The first 8 rows are patterns. Each new row is the sum of 2 different patterns, raised or lowered, with some noise. Before adding, each is slid sideways (what falls off one end comes back at the other) and multiplied by a number that may be negative. Names go in the order of the patterns.
Some rows, each with the names of its patterns after it:
[ 14.9  -0.5  10.1 -20.8  -9.7  29.8 -27.4 -18.5  10.2  -0.9   3.6  27.5
   6.0   5.0  21.4   5.8  -3.1 -20.5 -15.4   8.7  19.4  14.2   6.8  -6.7
  19.3   8.5  15.0  16.0 -14.8   2.5  -5.3 -27.1 -12.9  -6.7 -18.1  -6.3
  13.5  16.8  14.3   6.5  -4.1]
q803
[-33.3   3.5  -9.8   4.0  -6.3 -22.8  13.7  24.4 -22.1   1.4  -6.7 -10.1
 -33.5   3.6  46.6  -2.8  23.5  -1.0  11.6   8.4 -29.9   0.1   7.4 -29.8
 -13.6  24.5 -30.2   9.5   1.8 -23.1  49.5  10.5 -19.4   0.1  27.9   1.6
  -6.3  -5.9  -4.6 -11.6  -2.0]
q848
[ -5.3  38.8  22.8  -5.3   5.3   6.7   6.1 -20.5 -10.5   0.6   3.1 -16.5
   1.3   1.5  17.4 -10.7 -34.2  18.3  14.3  -0.9  15.7 -43.1  -0.9 -17.8
  -2.3  17.9  14.9  -2.6 -13.6 -14.7  31.5   4.1   0.1  18.3   8.2   4.2
  10.6  20.5  -3.8   7.6   9.2]
q865
[ -1.9 -15.5 -29.6 -23.4 -15.9  32.2  12.6 -34.2  22.8  13.9 -23.4 -32.4
   4.6 -15.1   5.5   1.7  15.8  16.4 -19.8   8.3 -22.5 -39.8 -13.8 -30.8
 -10.5  -0.9 -20.2   1.8   4.7  27.6  22.7   5.6   8.9  -9.2 -23.8  14.8
 -25.6   6.1  -2.3  -1.7  -2.8]
q717
[ 17.9  20.9  21.7  11.4   3.8  15.6  -0.6   9.5  17.7  -0.3 -20.3 -18.3
 -17.6 -12.6 -17.3  -1.6 -34.8   6.5 -18.8 -16.9   3.7   3.2 -12.9 -29.4
  -3.4  -9.8  -4.8 -11.9 -28.4 -16.9  48.9  -2.4  13.9 -12.1 -26.6  -7.9
   6.9  26.1   0.7  -7.1 -13.0]
q921
[  9.5   5.9  11.4 -29.1  -1.0  10.8  15.8 -18.0  16.1 -14.6  -3.7 -15.6
 -23.7  12.7  17.9  -3.5 -19.6   4.1   9.4 -12.5  -5.4  14.9  -2.1  15.8
  -6.1   7.8  -6.5 -26.4  -2.9  21.1 -18.2  18.1 -21.4  -9.4   5.6 -17.2
   4.1 -15.4 -12.9 -17.8   4.1]
q158
[ 27.5   5.2  -7.4  -5.4  -9.0  12.8   1.0 -10.7  -4.3 -21.7  21.7 -13.0
  22.6 -22.1   8.4  14.0   1.5  -5.3   3.1  20.8 -29.0  16.9   4.0 -29.8
   6.7   0.9   1.3 -10.9  -7.0  18.3  -2.7   9.8  -0.8   2.7  -9.2   7.2
   5.2   7.1  12.7 -16.3  11.6]
q697
[-20.0  21.7 -21.2  -6.5   0.9 -10.6  15.5  -2.4 -17.7 -18.7  -0.9  18.9
   5.4  -8.4   6.1 -11.1   5.3  -7.9  16.3  19.4   0.2 -31.3 -14.4  17.7
 -31.7   3.7  15.8  -0.4 -10.7  -5.8   4.0   2.9  18.3  -3.6  12.8  -6.4
   6.6  13.4   3.9  -5.9 -12.9]
q432

New rows. What belongs after each?
[-16.4  -7.6  -1.0 -15.0  -5.6 -28.0   1.1 -23.6  58.6 -21.5  17.4   4.8
 -16.8  -9.1  10.3  40.2 -25.8  12.3  -4.5 -12.8  25.1  17.5   9.8  -5.9
   5.8  18.7   5.3  24.6   1.4 -11.2 -21.1  -2.9  -2.9  -5.1  12.1 -38.2
  18.0  12.9  -4.6  -3.9  -2.2]
q921 q697
[  5.5 -36.5   1.7 -17.1 -18.0 -13.9 -22.3 -23.3 -25.7 -26.2  -9.4 -15.2
  -7.4 -18.0 -49.4   1.5  -1.9 -30.3 -12.6 -23.9 -45.0 -18.0  -6.7 -22.4
 -10.3  -6.2  11.3  -1.8  -2.5 -33.1 -15.4 -10.8 -11.6 -31.6 -13.7 -10.6
 -25.2   1.4 -13.0  -4.1  22.8]
q803 q921
[-18.6  17.0  -0.4  19.0  -7.1   8.4  -5.8 -31.9 -24.8  -8.6  50.6  14.9
 -29.1  24.6  21.2  -6.4 -21.9 -25.6 -14.2  -3.0   8.4  31.9  21.3 -24.9
  -6.2 -22.6 -35.5  -4.1 -41.7 -22.5 -13.5 -28.5  -1.1  -5.2  26.1  16.7
  -5.7   9.3   4.4 -12.8  25.6]
q717 q921
[ 46.1  44.3  20.6  17.0  15.2  -5.3  30.9  22.6  25.5 -20.4  25.6  35.7
  14.3  29.4  -7.5  14.2  16.5  45.6   1.7  32.0  17.0 -13.0 -11.0   7.7
  31.1  36.4  16.4  24.8  39.0  34.3  10.0  35.0  38.4  21.7  23.8  29.1
  63.2   2.5 -14.8  23.6  31.3]
q865 q158
[-31.8   0.9  -2.3 -20.6 -19.1  -8.1  -6.8   9.9 -29.1   1.2  -9.2 -24.2
   9.4 -32.7   0.7  -8.7   7.6  -2.3 -26.9 -19.0  -3.2  -6.0 -17.1  -7.9
  -3.2 -40.5 -24.2 -11.0  16.0  -6.2 -30.7  23.2 -17.3 -19.7 -12.1  -1.5
 -11.4 -12.4 -11.0 -22.1  -2.0]
q697 q432
[ 19.9   9.4 -13.7  19.3  18.6 -17.9  28.0  15.8  -1.1  67.1  25.4   2.6
  27.2  39.2  13.1  -1.7   0.7  15.6  15.1  20.2  -8.1  14.3  15.4  21.0
  17.5   5.5  16.1  34.8  -3.7   2.5   2.0   2.7 -20.1  13.9  56.6  19.9
  39.3  17.4  21.6  28.2  -9.5]
q803 q848
[ 17.4  -6.1 -40.3 -19.3 -21.6  -8.9 -16.0 -17.0  -0.2 -13.9  13.6  12.0
   9.6 -26.3  -0.8 -15.9  -2.7  23.6 -34.2 -15.7   0.1   4.0 -11.4   3.8
   4.2   1.2   5.0   0.9   0.3  25.6  -8.3  -9.3 -18.5 -10.8   2.0 -21.4
 -21.8 -10.0  -2.8 -12.3  -8.2]
q848 q921
[-32.1 -41.9   8.9 -29.8 -11.9 -18.0 -10.0 -28.2  -1.6 -30.8 -19.2   4.3
 -71.1 -17.6  -9.0 -41.9 -34.1 -21.0 -19.4 -26.7 -24.8  -3.5 -24.0   3.5
 -25.5 -14.8 -31.4 -13.7  -7.0 -24.5 -29.1 -20.6 -16.0  -0.2 -12.8  -7.4
 -28.4 -55.0 -13.1 -35.4 -27.6]
q848 q697
[ 15.0 -16.9   8.6  18.9  26.1  13.2 -21.0   2.6  -1.0 -21.6   5.1 -15.6
   5.2 -10.5 -22.0   4.4  30.7  29.8   2.1  32.9   4.6 -13.0  -7.3  20.8
  -5.5   3.9   0.7 -12.7   6.7  -6.8   1.6 -14.8 -18.0  -7.6  24.5  21.1
   1.5  -2.1  27.2  -3.1 -12.6]
q717 q432
[ 56.1   7.9  41.8  12.9  29.6  12.8 -19.1  16.3  42.0   2.4  -4.1  54.2
  -9.6  13.1  19.7   6.0  57.4  22.6   0.2   5.2  41.7  11.8  14.4   8.1
   3.5   5.0  17.4   0.5  31.3  -3.2  33.9  17.3  -1.8  33.7  26.4   3.1
  28.2  23.0   9.6 -21.2  15.8]
q848 q432
[ 23.9  16.7  23.8  26.2 -11.6   2.9  17.1  24.3   8.1  51.0 -12.6  13.2
  16.9   5.7  81.4  30.8  -0.4  12.3  55.4  36.6  29.3  22.9  20.4  20.8
  17.9  -1.5  37.0  14.5  12.1   4.0 -10.1  24.7  29.4   0.2   0.0  19.0
   0.7 -18.1  26.4  63.4  11.4]
q848 q921
[-15.8   3.4   2.4  -3.2  -1.5 -22.7 -28.8  -5.6  -9.6  13.4   2.3 -21.0
   5.2  15.3  -0.9   4.4  -4.5   1.7 -22.4   6.5  46.9  10.9  19.9   4.5
  14.9   5.1  -4.5  14.7   3.4 -22.6  -6.9  25.5 -37.4   3.5   2.8 -18.3
  35.7  10.0 -13.5  11.3  18.7]
q848 q865
[-29.4 -13.6 -16.2 -36.9 -67.3 -25.1  -1.2 -32.7   3.5 -31.8 -17.9 -18.7
 -21.0  -9.2   0.5 -30.0 -40.8 -58.2 -17.4 -27.1 -33.5  -4.2  -1.7 -33.8
   0.9 -12.8 -27.9 -19.7 -17.4 -30.0  16.4  14.2 -13.3 -12.0 -45.8 -32.0
 -19.6 -52.8 -36.7  -6.7 -15.8]
q865 q717
[ 25.2 -19.1   3.0  48.5  16.4  -8.1   5.1  32.2  10.7  27.4  27.5  27.8
  50.6   7.3  13.6  17.2  34.1  29.2   3.5  10.1  35.0   6.7  23.1  13.3
  42.5   9.3 -10.8  34.0   3.7   5.1  21.7   1.1  47.5  24.0  10.3  46.4
  22.9  12.7  43.3  21.0  15.8]
q848 q158
[ -2.7  -1.2  28.5  13.6  20.5  28.6  30.3   8.0   2.5  -4.4  -1.0  33.3
  25.5  34.5  12.8  10.8  40.4  22.6  20.5  16.3 -18.9  30.6 -10.3 -18.4
   1.6  -3.6   6.9   3.0  10.1  10.5  23.8  32.5  10.4  17.5  14.9  12.1
  -1.8  -4.1  50.5   1.7  -6.0]
q803 q432
[-30.9 -56.3 -12.6   1.9 -33.9 -58.6 -33.1 -43.4 -20.3 -36.8 -60.7 -44.7
  -2.3  -8.5 -25.5 -16.8 -70.4 -26.6  -7.6  -1.5 -31.6 -31.0 -19.0 -37.3
   7.2  -3.6 -43.9 -17.7  -9.9 -26.5 -28.7 -17.1 -11.3 -47.5 -34.5 -42.9
 -35.7 -50.6 -21.2 -51.5 -13.7]
q921 q697
[24.0 21.9 50.3 33.7 21.8 51.8  0.4 51.3 60.5 29.9 29.7 19.4 29.2 48.2
 39.4 14.6 16.3  3.0 43.1 32.3 48.2 -1.6 26.0 53.0 17.1 32.1 31.8 57.2
 13.5 35.5 20.9  1.0 46.9 24.8 23.3 23.3 24.5 35.3 25.4 28.0 29.4]
q158 q697
[-20.0  17.1  28.9   8.8   1.0 -27.1 -32.6  12.1 -30.5 -13.3   9.0   2.5
   9.0   8.3  -2.6 -11.7   3.9  -6.1  17.3 -20.0  -0.9   0.5  -8.3   8.9
 -11.3 -11.6  41.8  -5.1   1.3  16.2  -2.5   1.8 -15.3 -24.7 -20.0   2.8
   4.6   5.3 -14.6  23.3  -0.9]
q803 q432
[ -6.2  -9.6   1.6   8.0   6.7 -14.8 -28.3  19.2 -22.7  43.3 -20.6  15.8
  13.3  -8.3 -12.5   3.8  26.0 -20.0  -1.4  -1.1 -28.7  -4.1  -5.0  -1.8
 -14.4 -16.8  18.8  -8.7   3.6   1.8 -18.9 -20.9   8.6   2.3   2.5   7.5
  -5.5  15.3  25.5   3.0   0.3]
q865 q697
[ 11.9  14.1  14.3  29.1  19.0  21.1   1.7  -2.6  28.8 -10.2  23.9   9.5
 -13.1  25.0  23.0   8.0  10.7   7.1  32.0  29.9  14.3  41.4 -11.0  32.2
  -7.8  47.2  25.9   5.4  -7.9  10.4  28.3 -24.1  44.7  15.8  14.0  34.8
   8.1  19.3  18.6  41.3  21.3]
q697 q432
[ 24.0  37.3   5.6 -13.4  -2.5  46.6   3.3  23.0  11.8  11.5  45.7  21.7
  20.8 -12.6  29.8  21.3  42.7   6.9  15.8  10.9  30.3   9.7  21.0  63.2
   8.0 -12.8  29.4  31.5  -9.6  23.0  44.0  25.0  -3.8  17.4  16.2  23.9
  34.5  23.8  25.9  11.1  22.2]
q697 q432
[ -1.7 -11.5 -12.5  16.6  12.0  22.1  -7.0 -33.0  -4.6  -8.7 -24.3 -28.2
 -38.3 -12.2 -36.7 -25.6   4.2  -0.2  16.6 -36.7  14.8 -18.6 -28.6 -14.6
   5.2  11.0  -1.5  -6.4 -55.5 -22.2  -3.1 -27.5 -33.8  -8.8   5.7 -14.3
   6.7  -2.2 -36.3  -8.9 -22.1]
q717 q432
[16.5  4.4  0.5 11.4 23.5  7.6 -7.9  4.8  9.1 25.2 -2.1 -9.0 22.2 15.3
 13.9 37.4 -5.7 25.4  9.2 24.4 29.2 46.3  9.4 16.0 14.0 35.0 16.7 23.2
 45.8 22.2 23.3 24.9 37.4 28.1 30.6 -6.5 13.4 34.6 36.9 25.9 24.4]
q865 q921
[ -5.8  -8.1  -7.7 -10.9  -0.6  25.7  11.9  11.5  15.7  15.6  25.5 -38.0
  13.5  -1.8  -6.7 -14.1   2.4  39.6  -1.6   0.4  15.7  12.7   7.3  27.3
 -54.4  -2.4  -2.3 -22.2  14.0  14.0  -9.7 -43.3  -5.7   5.4  10.5 -17.6
 -16.5 -21.9   2.9  -8.2 -11.9]
q848 q921
[-43.5 -26.9 -23.5 -23.1 -21.5 -41.5 -42.5  -6.8 -19.5 -43.2  -3.8 -27.4
 -30.9 -48.1 -39.3 -15.3  -9.5 -28.9 -50.3 -27.1  15.7 -29.3 -14.9 -14.7
 -37.5 -11.5 -19.3   2.0 -22.9 -43.2 -30.6   7.5 -20.5   6.0 -28.0 -23.7
  -5.2 -32.3 -10.3 -21.0 -28.3]
q921 q158
[26.9 53.7 42.0 29.6 19.7 14.0 30.9 62.5 16.0 14.5 49.4 40.4 26.7 46.8
 18.0  2.9 -6.0 -5.7 24.1  1.6 35.4 15.0 35.2 24.2 14.3 25.1 37.2  9.0
 -9.0  0.9 -3.1 14.7  4.7  1.7 21.4 54.2 37.0 28.4 12.6 -1.0 15.0]
q717 q921
[ 45.8  38.1  34.6  21.0  -7.4   5.2  21.7  13.2  26.6  33.5  22.8   6.6
  -7.3  70.1  12.3  16.4  61.1  24.6  23.6  30.7  47.0  23.4  14.4  31.8
   9.2  57.0  39.4  22.7  21.5  23.5  20.3  -7.2  23.8  13.6   3.4   2.7
  27.4  27.2  44.2   3.0 -10.7]
q865 q697
[-21.3   8.2 -22.2 -14.9 -28.5  -9.7 -16.3  -1.5  -9.8 -11.8  -1.3 -34.7
  -4.4  11.7 -16.2 -38.6 -34.3 -38.1 -16.6 -28.3 -31.2 -43.3 -35.6 -12.8
 -40.6   1.1 -36.8 -20.7 -23.5 -20.6 -30.6 -20.9  -8.6 -59.2 -14.2   8.6
 -44.6  -7.3 -25.3 -35.0 -34.2]
q921 q697
[ 13.3  17.0   4.9  10.9   7.3   7.7  -4.4 -13.5   3.2   0.6   1.0   6.0
  14.8  17.1 -28.2   9.7  15.6  20.5  16.5 -11.1   8.7  -2.1 -10.6  -9.6
   8.2  10.4  16.8  12.9 -14.4  -5.2 -13.9   4.0   4.2 -19.0  -4.8  -1.0
   3.0  29.5 -12.6  24.1  28.6]
q803 q432
[-43.7 -42.8  -7.1 -26.9 -15.8 -26.1 -30.2 -13.5  -9.1 -19.9 -36.3 -35.6
 -25.3   0.4  -6.2 -36.3  -6.4 -21.5 -49.4 -56.5 -26.9 -42.0 -17.2 -40.9
  -5.2 -19.2 -45.4 -12.9 -35.6 -57.6 -48.0 -46.8 -36.6 -23.7 -42.7 -38.9
 -29.2  27.8  -6.3  -9.7 -23.1]
q717 q921
[ 39.0   8.1  14.8  34.2  49.3  41.6  45.9  51.0  30.0  38.8  62.0   6.0
  49.8  45.1  25.2  19.2  35.9  64.6  28.7  42.1  33.4  39.6  49.8  48.5
 -14.0  33.2  21.7  31.5  57.8  50.4  24.0  -1.1  25.7  29.6  46.2  10.6
   3.3   6.3   6.3  36.4   6.6]
q921 q697
[-24.8 -20.0  -4.8  -0.2 -38.1 -15.9   4.5  19.0  26.6 -16.0 -27.8   0.9
  -0.5 -10.4  -7.8  -4.5 -31.9 -47.7 -31.2 -42.5 -28.8 -24.6 -43.4  14.0
 -31.6 -51.7   3.3 -29.8  -8.1 -35.1 -23.3  -9.4 -24.9 -14.3 -31.9 -16.8
  25.4 -27.1  -8.7 -38.3 -14.9]
q921 q158
[-27.7 -32.1  -3.6  18.7 -26.4  -2.7  -5.9  -6.4 -23.4  -9.4 -25.2   2.3
   2.0   8.9  19.2 -33.3 -38.4  24.8 -44.4  -6.3  11.3   6.2  -1.5  -5.4
  -4.1  -4.4 -10.1 -27.8  -7.2 -23.8  -5.7  37.3  -2.3   1.0 -17.8   2.2
 -11.0  -3.5 -14.0 -20.1  -9.2]
q717 q158
[ -0.4 -26.6 -20.3   0.5 -18.2  17.9  20.3   8.6  32.1  11.1   1.1  19.8
  -0.7 -15.5 -31.5 -28.1  -9.4  -7.8  -7.6  10.4 -18.5  23.0  -1.9 -20.6
  16.2   9.7  -9.5   7.0  13.6  -5.0   2.6 -25.6 -23.8  12.4 -17.6   0.3
  21.3  11.9 -17.1  -2.9 -12.4]
q803 q717
[ 10.3  -2.0 -53.3 -13.1  -7.1 -37.9 -24.8  -8.6 -24.7 -22.8 -13.8 -14.8
 -25.6 -28.1 -49.4 -19.4 -22.0  -4.6 -33.8 -25.6   7.4 -14.8 -12.2 -25.6
  -9.7 -26.6 -12.1 -22.5  -1.7  23.6 -49.6 -26.5  -5.9 -17.6  13.3  -1.3
  -8.5 -13.9 -40.8 -43.5  -1.7]
q865 q158
[-22.9  11.0  -8.2  -9.5  36.9  17.9   5.9  12.5   8.3   3.2 -25.0 -18.0
  18.0  20.3  25.2   4.4   1.5  17.8  -4.9  14.6  28.6 -22.0  13.5 -13.9
 -28.7  -7.7 -13.8 -13.5 -11.9   7.3   8.4  17.8  15.4   0.4  20.9 -14.9
  11.5 -12.6   0.2  21.8 -16.0]
q803 q158
[-11.9  22.9  15.4   7.1  -3.5 -14.7  -6.3  -5.5  19.9 -11.8  -3.0  -9.1
 -17.5 -14.0  24.9  -1.1 -14.9  17.7  -1.4   0.3  -1.4  -9.1  12.5 -20.6
   9.3 -13.6  -4.9  -4.6  -0.3   0.4  -5.5   5.7  -1.3   2.8  11.1 -30.7
  33.8   2.3 -11.9  -3.5  -3.5]
q158 q432
[ -8.4  17.2  12.5 -23.0  -5.7   8.2  -3.2  22.3   8.7  19.4  23.0   5.6
  23.1   1.9   7.4  29.4   3.9 -38.5  35.3   4.8  -8.1  18.2  37.4   2.1
 -46.2   3.4  -5.0   3.6  -1.2  -3.9  34.9  -2.7   0.2  36.2  22.6 -13.4
  23.6   2.5  20.2  28.9 -48.7]
q848 q697
[ -8.6   0.4   3.8  -4.6 -25.6 -10.2  -5.2  14.7 -15.5  10.6   2.2   2.4
  -8.6  -7.1   9.5   1.9 -12.9 -22.7  -2.3   5.1 -18.4  -7.2   1.2   6.3
  11.9 -21.0  16.8   3.9 -25.8  -2.6   8.8 -29.4   4.9 -18.3 -19.5  -1.0
 -11.5  10.3  -2.9 -15.3 -24.4]
q803 q158
[-25.9   1.9 -49.9 -41.3 -23.5 -10.7 -32.0 -36.0 -24.2 -37.0 -52.9 -32.7
 -24.5 -13.4 -51.6  -8.4   4.8 -37.0 -62.2  -7.3 -50.7  -3.8 -17.9 -23.9
  -3.6 -40.2  -7.1 -26.0 -30.7 -37.8 -50.4 -36.7 -37.9 -11.1 -24.6 -34.2
 -27.1   1.4 -38.3  -9.0 -28.1]
q717 q158
[-31.4  25.4 -27.5  -5.9  23.8  -6.1 -13.9 -18.4  -4.9 -11.5  -9.0  -7.3
 -26.5 -17.8  -2.4 -11.4  -8.3 -13.5  -6.2  -8.5  -5.3 -31.6 -32.2  -3.5
  -6.6 -12.1   4.7 -19.1 -21.3   0.8 -16.7  10.2 -34.2   2.7 -13.0   9.5
 -29.7 -13.3 -24.6   6.3  -7.5]
q158 q697
[ 21.3   1.6   3.0 -36.9   4.3 -12.3  13.6  47.7  21.6  -0.9 -21.1  16.9
  11.4  14.9 -24.9  -6.1  11.2 -20.7  -9.7  -7.8  -6.3  30.1 -11.1  18.0
  26.4   7.9  10.6  21.3  31.4  19.4  14.3  -5.4  23.1   7.4  -4.6  -1.7
   8.5  16.2  12.3   9.0   2.5]
q865 q921
[ 22.7  -0.4   6.7 -22.4  -5.1  20.3   3.8  14.5   7.8  18.6  25.3  32.8
  29.5  42.8  26.9  32.3   8.5  49.0  35.5  20.7  22.1  16.9   6.4  53.4
  38.6  30.8  26.8  10.7  17.7  38.5  39.9  -8.0   0.1   6.5  27.2  27.5
  17.4  10.5  -7.9   4.6  26.9]
q865 q921
[  1.6  -2.3 -27.7  13.8 -20.4 -27.4 -16.6 -15.0   1.4 -24.2 -33.7 -28.9
  -5.0 -18.2  -2.7 -27.3 -22.4  -8.2  -6.7   9.6 -13.4 -19.9 -14.0   5.2
 -19.3 -15.1 -24.9  -7.2  -3.1 -14.3   7.5 -36.4 -19.7  11.5 -22.4  -6.1
 -17.6  -0.2 -19.1 -37.2 -11.9]
q697 q432
[-20.7   6.3 -26.2 -11.8 -14.7  -7.7 -25.7 -10.3 -24.3 -48.7  12.8 -39.8
 -56.1  -9.4 -22.1 -18.1  -7.7 -21.3  -4.3  -6.0 -10.2 -25.3 -35.3 -40.5
  -9.6  -1.2  -5.4  -6.5 -37.9   0.7   4.1  -7.4 -13.3 -36.2 -27.2 -17.2
 -41.8 -38.7 -30.0 -51.9 -11.4]
q803 q697
[-46.7 -16.1 -19.5  -4.7   7.2 -49.7 -29.9 -19.2 -10.1 -23.5 -42.5 -12.9
 -10.3 -27.4 -23.7 -53.8 -21.8 -28.7 -23.6   4.4 -25.7 -40.2 -19.3 -52.9
  -8.0  -0.4 -22.0 -21.5 -10.3 -14.6 -23.8 -11.3 -23.8 -29.8 -34.0 -38.4
 -11.7 -23.8 -46.5 -35.6 -12.5]
q158 q432
[-22.8 -18.2 -31.9 -25.6   2.3  17.0 -26.4  12.7 -26.4 -22.1 -19.0 -39.5
 -10.7 -19.4 -34.8 -37.0 -20.6  -6.8 -15.1 -31.4   7.0 -24.1  -4.1 -22.5
 -11.7 -23.8 -33.4  -4.4  11.7 -24.4 -21.8 -43.2  -7.7 -27.5 -41.1  -2.2
 -13.5 -32.0 -26.4 -18.0 -11.1]
q717 q158
[29.6  4.0  6.5 23.8  3.0 14.7  7.1 21.1 16.4 32.1 34.8 33.7 30.3 15.9
 17.2 37.6 40.9  5.1 32.2 14.4 33.6 10.7  8.3 31.7 40.3 31.4 14.0 -2.4
 27.2  3.2 22.5 44.2 23.2 29.0  1.2 25.8 19.7  8.8 11.1 24.9 -4.2]
q921 q158
[ 10.1   3.3   0.9   4.3  -4.1  15.1  13.0  -6.5  18.5  28.2  46.9  39.1
  11.0  51.3  31.8  41.4  12.2  32.2  15.9  12.4  12.8  15.7  38.4  22.6
  38.4  32.7  21.4  30.6  22.7 -27.6  25.1  -5.0  22.8  31.0  14.9  22.6
  -4.1  20.8  40.1  36.6   7.1]
q803 q921
[-11.9 -22.6 -55.6 -12.7 -47.0   2.9 -15.0 -51.7   4.3 -19.4 -23.4 -17.1
 -16.4 -50.0 -39.1 -34.5 -49.9  -8.0 -24.4 -22.0 -29.0 -18.5 -53.2 -27.6
 -28.9  -9.9 -23.1 -41.8 -50.6 -34.6  -2.6 -32.4 -29.8   0.5 -14.9 -33.1
 -15.2 -35.5 -32.9 -42.6 -31.9]
q803 q158
[  0.4  35.8  65.6  41.0   7.0  -1.4  -0.8  26.4  28.6  -6.4   8.1 -12.4
  25.9  23.9  37.8   6.4  53.9  46.4  28.6  34.5  29.8  27.6 -20.2  22.3
  18.9  -1.5  13.2  21.9  12.6  30.3  23.6   8.3  45.4  48.0  11.6  26.0
   8.1   1.9  18.6  22.8  11.7]
q803 q697
[-19.9 -17.6 -10.2 -11.2 -36.0 -32.0  -3.0 -17.2 -28.9  -3.9  -9.0 -11.8
 -16.9 -15.4 -32.4 -21.3 -40.8 -50.8  -4.4 -22.6 -20.7 -18.2 -32.9 -12.2
 -59.8   1.0   7.9 -16.9 -20.6 -33.4 -55.3  -3.0 -22.6 -39.4 -10.9 -11.8
  -1.1   1.3 -12.4 -39.3 -27.8]
q803 q865
[ 16.1 -28.8  -2.9  26.5   0.5  -7.4  10.1  20.3 -26.5  17.7  11.2 -30.8
   6.0   4.0  -3.9   9.0   4.3  11.3  -1.9   9.8  -0.3  -9.3 -16.7   4.6
   4.6  -4.8   9.4 -16.2  17.3  15.9 -16.8   0.3  -0.7  -9.9  16.5 -23.8
 -13.6 -15.7 -23.2  26.3  -6.8]
q865 q697
